The first 10 rows are patterns. Each new row is the sum of 3 different patterns, raised or lowered, with some noise. Before adding, each is slid sideways (what falls off one end comes back at the other) and multiplied by a number that may be negative. Names go in the order of the patterns.
(in the rows, 128 means zero)
Known rows, each followed by the names of its patterns:
[129 175 141 136 125 126 158 121 138 123 129 169 143 124 135 136 101 143 141 130 131 160 175 137 134 129 149 130 156 129 167 111 141]
Q_60
[135 123 127 128 122 108 111 123 133 82 140 136 130 131 113 128 134 170 124 123 93 121 133 103 108 140 131 124 130 123 129 158 146]
Q_518
[113 127 105 124 122 124 81 137 125 127 156 134 134 137 89 128 133 109 133 144 138 145 142 157 102 118 122 154 117 137 120 146 130]
Q_984
[127 154 136 124 142 135 133 115 113 117 113 127 140 127 120 122 136 129 107 115 125 136 135 134 131 129 111 91 148 154 139 126 118]
Q_843
[151 125 101 152 99 137 132 107 150 134 116 162 151 136 126 115 90 127 125 126 144 117 124 101 117 104 141 112 137 115 127 126 133]
Q_489
[90 123 139 116 108 104 132 134 130 153 124 164 105 100 129 132 157 99 145 171 113 151 130 120 133 96 140 97 145 130 131 129 122]
Q_214
[119 135 130 118 133 126 129 120 110 100 157 131 139 129 126 115 88 123 126 126 155 139 128 134 123 139 119 118 127 137 131 166 132]
Q_267
[146 128 154 106 142 136 125 160 175 133 129 125 130 134 119 175 126 135 134 117 113 137 141 110 122 140 147 120 130 125 101 136 127]
Q_547
[135 136 126 127 128 151 109 163 116 129 114 117 127 81 144 167 133 81 131 125 140 120 117 104 123 175 132 129 166 113 147 86 138]
Q_13
[145 81 132 127 133 175 114 126 175 129 125 131 117 119 121 98 130 127 129 125 135 139 119 120 162 128 150 130 135 93 144 95 82]
Q_341

New rows, each followed by the names of its patterns:
[125 117 86 118 97 96 163 75 114 125 102 90 119 105 91 109 141 106 66 111 105 105 94 106 100 121 96 146 115 113 75 124 132]
Q_60 Q_267 Q_547
[84 94 47 88 79 48 93 102 89 120 122 53 129 133 81 139 97 79 85 21 82 115 47 91 74 84 104 40 110 106 80 127 79]
Q_489 Q_267 Q_341
[131 109 140 129 109 158 105 124 148 114 86 120 108 115 134 115 151 155 67 69 114 109 143 120 131 116 133 133 89 82 159 102 146]
Q_843 Q_489 Q_267
[115 100 116 78 144 94 153 147 116 114 139 131 106 155 114 98 140 72 110 123 114 133 122 107 146 140 158 137 128 116 114 78 136]
Q_489 Q_214 Q_341
[162 140 131 152 132 113 137 114 202 70 158 164 116 156 128 165 146 70 133 165 138 126 118 131 129 109 149 102 123 100 83 142 125]
Q_984 Q_214 Q_13
[123 129 147 128 160 179 169 122 166 151 171 123 112 147 115 151 130 132 187 147 138 130 155 125 116 116 92 125 138 145 206 130 164]
Q_843 Q_489 Q_214
[136 103 142 150 141 156 110 144 163 122 136 124 132 145 73 128 95 126 134 130 146 137 124 112 145 153 100 125 163 135 141 147 121]
Q_518 Q_214 Q_547
[177 101 135 119 161 106 168 96 78 157 84 119 120 123 179 111 100 131 152 102 140 121 112 105 84 145 121 122 139 147 128 136 111]
Q_60 Q_267 Q_341
[149 106 161 127 88 95 98 136 117 82 132 141 139 149 119 170 118 114 105 131 130 113 112 68 101 102 155 117 115 137 166 73 140]
Q_518 Q_547 Q_341
[136 90 117 99 143 179 132 156 116 137 116 87 126 108 74 93 102 74 135 144 120 137 93 148 111 86 115 117 112 122 78 134 95]
Q_518 Q_214 Q_341
[165 224 142 133 110 196 173 151 160 207 164 169 133 92 134 120 154 166 135 177 120 133 146 137 116 136 143 183 115 160 140 116 125]
Q_843 Q_547 Q_13
[59 75 43 81 89 51 69 68 76 84 14 87 103 99 57 85 63 77 116 86 85 25 71 84 40 40 89 61 80 48 95 80 106]
Q_60 Q_518 Q_267
[170 99 138 125 152 140 140 96 80 133 125 92 147 83 193 125 106 141 164 103 127 103 136 93 142 187 135 137 125 164 92 111 123]
Q_60 Q_547 Q_13
[105 92 113 107 105 109 118 135 129 76 132 127 95 146 136 103 107 159 163 109 107 136 140 122 152 106 144 87 128 108 195 103 99]
Q_60 Q_843 Q_547
[144 218 148 153 163 150 173 176 174 153 152 149 210 160 177 160 160 176 176 157 131 211 109 195 165 187 210 204 165 223 165 166 167]
Q_60 Q_547 Q_341
[127 139 105 170 105 117 173 137 131 141 185 208 125 136 176 149 157 127 93 125 134 171 155 128 166 157 109 152 138 126 176 160 162]
Q_60 Q_518 Q_341
[104 116 109 143 109 90 116 171 100 112 123 120 104 125 124 78 93 120 85 123 80 152 114 145 79 90 113 114 116 129 66 116 143]
Q_984 Q_843 Q_13
[97 133 100 149 137 161 78 169 167 117 182 124 138 141 37 154 145 85 141 143 140 163 181 165 130 104 125 160 114 125 129 161 139]
Q_518 Q_984 Q_341
[142 112 117 112 128 136 146 123 97 112 97 125 101 99 98 117 149 123 157 141 149 173 140 129 90 83 144 114 77 152 125 85 148]
Q_60 Q_518 Q_341
[112 87 70 105 97 29 148 73 78 100 75 77 112 83 56 91 93 123 56 96 115 77 86 81 87 75 136 80 84 100 77 135 91]
Q_518 Q_547 Q_341
[44 140 110 98 152 135 167 140 151 113 130 153 121 123 152 134 98 127 123 160 122 145 118 124 165 99 194 156 126 120 68 164 102]
Q_518 Q_214 Q_341
[129 106 137 133 116 134 148 137 131 141 120 104 117 137 115 151 168 129 159 126 121 133 104 131 123 100 122 134 139 170 156 136 135]
Q_489 Q_267 Q_341
[128 129 123 102 163 162 150 113 127 146 149 141 157 157 171 144 125 89 114 92 101 158 92 140 127 151 178 110 135 197 125 137 139]
Q_843 Q_267 Q_341
[84 154 136 83 108 137 95 179 154 189 156 163 108 107 106 152 147 92 121 193 118 180 155 135 206 90 113 102 198 132 136 135 143]
Q_214 Q_13 Q_341
[128 188 124 116 123 126 162 107 109 156 100 154 93 156 132 128 174 82 177 137 167 127 92 81 123 114 102 101 118 145 140 139 168]
Q_518 Q_214 Q_341
[131 149 106 94 126 121 188 119 125 137 128 109 34 141 80 128 117 134 184 116 83 189 110 123 108 83 106 69 99 153 121 83 129]
Q_843 Q_13 Q_341
[125 116 124 75 136 141 121 128 175 109 107 77 164 119 129 113 99 128 52 131 128 161 83 132 139 103 62 110 110 129 155 120 152]
Q_843 Q_547 Q_13
[123 148 100 128 86 136 138 140 125 135 177 99 110 127 154 121 151 148 128 135 157 148 88 132 118 113 121 115 168 170 113 104 113]
Q_60 Q_843 Q_13
[100 126 136 155 130 141 142 100 121 152 171 155 117 109 142 132 156 89 83 127 122 66 149 97 158 80 149 123 126 90 116 81 159]
Q_60 Q_547 Q_13
[173 162 125 139 134 132 120 125 168 115 123 156 158 146 111 95 94 117 163 153 116 125 130 122 139 113 164 190 147 166 135 129 142]
Q_984 Q_843 Q_547
[133 164 132 160 121 171 148 134 108 114 145 138 94 144 120 124 179 113 131 148 170 143 128 107 123 119 149 117 79 133 117 71 147]
Q_984 Q_13 Q_341
[93 104 151 88 160 172 150 158 122 120 135 99 152 102 132 83 139 120 150 155 138 133 143 161 119 128 99 83 162 136 87 138 98]
Q_60 Q_489 Q_341
[172 169 118 129 159 150 96 144 125 138 125 130 118 135 97 157 115 101 94 138 127 177 144 122 159 110 164 147 73 150 145 153 154]
Q_60 Q_984 Q_489
[98 100 95 113 150 93 114 89 138 134 123 132 154 129 112 129 124 144 103 139 124 156 126 117 96 125 146 93 112 159 121 135 102]
Q_843 Q_489 Q_547
[118 173 152 184 173 138 151 143 140 127 152 157 189 172 194 165 147 167 196 151 180 160 177 141 149 156 186 162 168 142 124 153 155]
Q_489 Q_267 Q_547
[166 146 170 172 172 124 121 151 162 143 152 170 187 184 144 128 219 112 105 159 139 177 188 148 143 152 168 182 163 169 182 193 162]
Q_518 Q_489 Q_214
[143 161 146 159 92 136 150 128 136 156 105 159 137 121 146 165 132 134 107 95 171 141 100 180 143 145 153 110 175 178 142 156 130]
Q_518 Q_984 Q_267
[137 96 155 171 162 126 115 104 142 181 159 135 172 144 174 95 137 140 126 152 150 146 165 141 190 104 159 145 149 137 103 155 224]
Q_60 Q_843 Q_13
[140 160 149 159 149 175 187 184 214 179 170 161 160 140 182 152 153 201 150 91 180 176 164 174 151 178 128 186 137 185 155 185 165]
Q_518 Q_267 Q_547
[103 136 159 123 147 144 149 122 142 143 109 107 118 102 125 88 167 143 130 147 105 141 142 150 163 139 114 123 140 119 120 164 157]
Q_518 Q_547 Q_13
[91 48 84 146 60 98 129 76 121 75 106 109 139 76 86 76 120 83 138 141 97 92 79 73 34 126 112 100 55 85 71 102 83]
Q_267 Q_547 Q_13
[98 163 110 175 97 112 140 144 106 163 135 170 87 140 79 153 115 115 125 74 148 117 120 62 128 135 142 100 114 106 96 176 128]
Q_60 Q_489 Q_13
[115 160 130 183 198 198 208 146 195 131 109 198 193 173 204 133 203 178 242 155 183 163 165 184 176 165 134 175 232 199 149 158 177]
Q_60 Q_843 Q_214
[136 117 119 140 108 149 175 117 107 121 127 181 147 147 109 120 176 121 118 200 95 131 102 129 130 168 140 117 125 141 141 148 142]
Q_489 Q_547 Q_13
[134 96 109 130 100 107 107 104 112 115 54 96 106 123 82 110 110 113 101 132 108 112 93 87 81 108 85 58 114 75 129 111 114]
Q_984 Q_843 Q_341
[113 105 114 145 105 120 106 95 93 105 128 87 123 94 132 160 111 124 203 98 90 96 95 118 81 159 74 124 98 144 98 117 128]
Q_518 Q_984 Q_547
[213 129 150 120 139 105 187 113 44 139 81 99 138 104 201 101 124 138 139 132 134 98 127 90 115 158 138 136 103 172 128 68 103]
Q_518 Q_13 Q_341
[117 138 152 162 127 116 115 128 70 88 104 137 97 109 107 96 92 117 131 134 149 56 156 119 129 139 58 166 103 70 123 97 130]
Q_60 Q_214 Q_341
[102 148 64 142 124 119 133 88 78 95 128 123 158 127 126 98 128 96 101 132 138 117 103 102 114 105 95 117 116 133 161 132 127]
Q_518 Q_843 Q_547
[137 155 136 156 106 149 131 147 144 139 74 113 141 166 170 150 123 167 169 132 139 180 151 142 133 147 127 120 193 142 125 118 139]
Q_60 Q_518 Q_547
[178 147 145 150 168 206 173 132 213 135 164 113 197 156 176 151 179 181 200 111 174 135 155 146 130 204 119 177 222 142 107 169 125]
Q_984 Q_267 Q_13
[85 114 125 93 94 60 113 103 125 120 126 139 93 90 146 133 151 78 149 98 124 110 68 140 89 88 145 114 167 104 107 126 111]
Q_489 Q_214 Q_341
[142 162 121 130 141 111 122 129 105 123 112 135 129 159 124 115 122 159 142 175 132 143 104 152 112 83 167 83 143 136 122 161 135]
Q_843 Q_547 Q_341
[137 85 172 116 146 126 122 132 134 109 168 167 142 150 137 115 137 159 157 145 120 114 105 129 107 167 94 142 139 154 126 130 161]
Q_518 Q_984 Q_489
[144 92 137 136 115 112 144 133 161 110 133 149 130 121 117 140 103 130 149 152 162 81 139 119 140 122 138 125 157 202 150 125 123]
Q_60 Q_984 Q_489
[123 188 161 115 185 114 167 120 92 110 130 95 121 151 154 160 120 132 154 143 126 127 119 104 145 140 142 134 123 131 113 145 168]
Q_518 Q_13 Q_341
[151 103 146 131 141 129 115 162 151 162 139 151 126 168 139 164 143 145 137 145 114 189 136 129 146 107 128 135 137 173 142 164 181]
Q_984 Q_267 Q_341
[118 116 144 129 171 115 95 117 79 141 116 62 149 111 106 149 167 117 165 156 76 153 115 120 129 63 119 95 77 70 144 108 139]
Q_518 Q_489 Q_341
[97 75 164 103 110 146 146 178 147 173 220 139 135 139 138 111 137 105 173 84 156 139 183 158 122 126 166 192 145 141 108 99 187]
Q_60 Q_518 Q_341
[159 114 133 118 124 101 91 149 156 170 113 123 126 132 112 120 96 150 157 119 109 168 103 151 94 120 118 113 131 116 123 159 97]
Q_267 Q_547 Q_13
[166 170 151 131 140 130 89 158 150 128 162 194 148 138 136 124 106 131 132 190 141 190 140 136 139 129 142 169 119 161 136 128 98]
Q_984 Q_267 Q_547
